There are 5 ways to turn a row about zero (a turn may also mirror it). The second row of each pair is the first, turned, with some noise. The first 45 pairs use one turn. New pairs use 2 turns, one after the other, and a turn may come again.
In the rows, zero is written as 100.
Known pairs, each followed by its turns in order:
 85 115 129 140  76  78 134 140
139  86  96  70  67  60 118  70 : Q286

124 123 125 120  66 116  97  91
 63 118 112  92 128  81  89 120 : Q156

123  77  83 138  97  86  70  64
115  42  84  86 120 117  87 117 : Q107

 99  79 140  63  98  90 135  62
 99  95 112 139  47 131 126 115 : Q107

115  60 107  75 104  82 129 126
 86  85  90 124 107 126 137  64 : Q672

 68  68  93  80 126 139  89 113
142 118  59 108  86  88  90  74 : Q156

137  65 108  73  64 102 132  66
109 152 121  56  97 111 113 133 : Q223

126 127 128 140  62 121 135 129
156  90 103  52  74 109  90  62 : Q286

 76 102 127 101 105  70 116 124
107 117 106  87  85 106 134  66 : Q107

135  99 123  74  66  60  79 113
104  75 107 140 125  84 149  85 : Q107

 68  76  60 116  69 105  79 140
164  64 118 114  98  79 112  95 : Q672

 66  66 103 107 123 107  67  80
145 132 100  94 134 117 102 106 : Q672

135 107 122 136 118 112  82 126
142 113 103 104 145 113  84  87 : Q107

110  76  74 135  76  99  87  92
 70  87 110  57 110 107  95  84 : Q223

 92  60  62 128 130  67  98 110
 98  89  70  41 116 125 122 116 : Q107

108 137  63  65  99  68 100 104
 87 100 125 126  45 114 102 117 : Q672

 73 121 120  88  63 107  77  80
 70 133 114 121  91  69  80  92 : Q223

 66 132  97 111  76 104  69  85
129  86 120 128 135  80  91  90 : Q286

 93 116 126 111 122 109  89  69
116 101  85 101 117  85  69 129 : Q286

136 119  74 113 131  91 138  76
119  71 161 101 119  99  90  88 : Q156

 90 108  64  93  81 117 130  84
 80  90 101  78  73  81 103 136 : Q223

 84  81 132  92  98  97 121 103
114 111 122 101  72 112 122 100 : Q107

 86  84 126 121 131  97 105 102
108  87 112 121 108 114 133  80 : Q223

121 118 128  66  67 131 120  98
 82 110 100 134 127  51 113 120 : Q156

 97 127 129 132 120  77  70 100
100  99  68  98 110 105  84 154 : Q672

 66  85  92 126 120 116 100 111
 80  68 100 112  83 113 121  78 : Q223

 86  77 103 114  65  65 137 135
 64  58  75 132  98 133  87 110 : Q156

 82 113 106  92  72  77 123 136
 78 112 129  91 101  88 131  69 : Q107

128 131 113  97 131 136 125  81
132 113 139 108 136  72  89 109 : Q156

131 117 110 109 106  84 100  64
 89 109 146  90 118 106 114  98 : Q156

 88  64  64  63 111  72 110 123
 53 113 108 122  82 103 148 102 : Q286

114 104  69 125  86  85 123  70
109  49  87 107  91 122 113 107 : Q286

 65  85  84  95 103  88 129  75
112 139 103 101  87  87 136  89 : Q672

 69 115  73 121 118 137  72 110
134 106  75  53  98  88  73  97 : Q156

 83 139 100  60  60  81 127  93
 89 116  88 119  32  84  90  80 : Q672

105  91 125 123  96  99  73  65
 99 126  88 105 137  89  76 116 : Q672

 66  65  74  82 133 119 139 127
 79 129 122 129  39 102 114 117 : Q286

 78 131 139 121 121  63  87 121
107  96  43  97  88 115 101 147 : Q672

 67  90  74  64 101  71 102  81
107 115  69  82  69  64 120  91 : Q223

104 139 119 136 135  70  82 117
117  87 110  56 117  58 107 133 : Q286

115  77 135  73 100  63  98  74
114  75  91 135  80 121 145 102 : Q107

 76  69 119 103  60 136 127 122
 88 108 151  99  50 123  97  99 : Q223

130 109 126 131 106 107 134  96
 92 104 130 119 137 108  72 110 : Q156

118  80  81 114  64 126 138 129
107  90 115  88  54 134 104  59 : Q286

138 133 139 128  99 119 120  90
101  98 139 123 146 110  92 135 : Q223

New pairs, each followed by its turns in order:
102  61  76 107 105  76 103 102
 92  83  59 104 113 114 107  81 : Q286 Q156

129  73 101  65 106  94  96  65
132 119 118  99 106 129 131 124 : Q223 Q286

 87 112 125  63  92 110  70 125
 75 109 111  46 107  94  91 109 : Q223 Q156

 69 100 121 132 136 126 138 116
 93  75 140  80 137 132  82 128 : Q156 Q672

 88  96  67 114  78 118  83  91
111 129 117 128  86 114 101  91 : Q156 Q672

 83  98  78  77  65  70 130 104
 95  90 118  64  70 113 134  85 : Q156 Q223

 85  86  91 105  98 140  81  68
 72  84  59 122  85 105  95  94 : Q156 Q107

 99 139 114 131 123 132 103 100
119  92 107 126  73 143  92  78 : Q672 Q672

 67  96 130  72 135 134 126 111
 91  98  78 100 161 133  75  98 : Q156 Q107

 88  93 110 117 131  89  90  75
117  74  85 124  95 102  86 121 : Q672 Q223

 85 107  75  99  73  73  83  73
 87  74  76 111  99  76  91 134 : Q672 Q672

128  78  60 128  94 135  66 101
153 121 125  78  93 125  92  71 : Q223 Q672

 89  69  95 140 125 127 136  76
 75  94  94 102 129 114  54 145 : Q156 Q286

101  84 127 105  85  99 139 107
122 103  90  60 103 111  78 101 : Q156 Q107

107 131  95  81 115  76 112  71
 69  96  70  91 112 111 121  75 : Q156 Q672

114  98 114 100 118  94 110 133
 88  95  97  88  69 119 118 107 : Q672 Q223

125 126  73 129 111  75  65  96
124  52  62 100 110 117 108 102 : Q672 Q672

126  66 127 125 130  84 113  87
110 112 109 117 108  54  58  88 : Q107 Q156

 68 121 115 127  73  64  80  77
119  59  90  77 116  81  57  86 : Q672 Q223

100 110  64 123 100  60 121 114
133 133  85  66  98 112 115  87 : Q223 Q223

131 100 126 115  97 106 135 103
 84  99  82  71  63  96 112 107 : Q672 Q107

 73 103  85 123 106 109 137  92
109 130 105 128 128 102  89  80 : Q107 Q286

 64 114  60  61  62  74  92  83
 97  78  89 118 143  90 160  77 : Q223 Q286

 77  70  73  76  87 125  66  61
 93  96 116  72 132  75 159  99 : Q107 Q107

 95 129  82 116 136 140 120  91
104  62 119  88  68 128 110  75 : Q223 Q223

115  97 103 124 131 100  89 139
 88 124  63 127 112 113  80 101 : Q107 Q107

 81 124 130 138  67  93 128  83
 96 126  96 126 120 153 113 125 : Q223 Q156

 65 107 131 128  70  81 100  63
100  78  68 130  63 109 134 126 : Q156 Q223

130  65 119 124 133 119 115  71
148  95  94 134 132  84  70 102 : Q223 Q156

116  60  82 101  62  72  60 109
 90  95  87 110 117 135 162  79 : Q107 Q672

 87 126 115 130  90 110 138 115
100 140  99  90 129  85 130 111 : Q107 Q156

115 128  84 126  82  87  70 130
126  95 114  75 130  95 139 113 : Q672 Q107

 72 116 110 111 114  60 104 118
 99  63 121 100  82  77 119  87 : Q672 Q672

 60 101  82  97 120  68  74 122
 92 132 130 132 115  71 113 106 : Q223 Q672

101 114 121 128 115 120 104  80
100  94 115 103 124  98  58 105 : Q107 Q672

103  61  99  89 103 135 117  80
 83 135 114 103 116  87 102 139 : Q156 Q672

 63 122  80 136 115 110 107  64
 87  89  88 125  54  60 122  97 : Q223 Q286

112 125 123 128  89  90  87  80
132  80 101 115  85 116 107 130 : Q672 Q672

 72  96 121  95  76  60 129 124
 92  89  96 130 153  93 128  96 : Q107 Q156

140 110 119  94  94 100  63 120
 94 101 128  92 135 104  71 133 : Q223 Q286

112 125  78  67  80 137  66 136
 97  81 100  76 116  49 139 136 : Q107 Q286

109 137  75 135 113 124  99 112
 84 110 114 109 147  91  88 133 : Q107 Q286

139 118  94 124 129  64 123 108
136  85  74  82  82  99 140  75 : Q672 Q672

109  86 136  88  80  95  86 132
 51  98  77  93 108  96 119 108 : Q107 Q672

122 122  76 122 109 134 139  97
 73 128  91 126  92  57  73 104 : Q286 Q156

 92  72  78  74 123  92  98 111
104  82  68  93 127 115  95 121 : Q286 Q156

 72 104  86 140  86 117 117  70
 99 115  48 107  95 112 134 101 : Q156 Q223

 92 122 109 110  80  64  95 130
 99 130 127  76 106  73 114 114 : Q156 Q107

101 130 115  92  95 122 103  68
 69  99 113  90 121  97  85  71 : Q107 Q223

139 102 106 108  91  91  63  91
110 119  64  99  76  94 106 128 : Q286 Q107

 74 122 124 113  95 139  95 134
115  87 112  78  45  95  85 118 : Q156 Q156

117  64 106  72 102 119 137 133
 81  62 109  88 100  84  63  61 : Q223 Q672

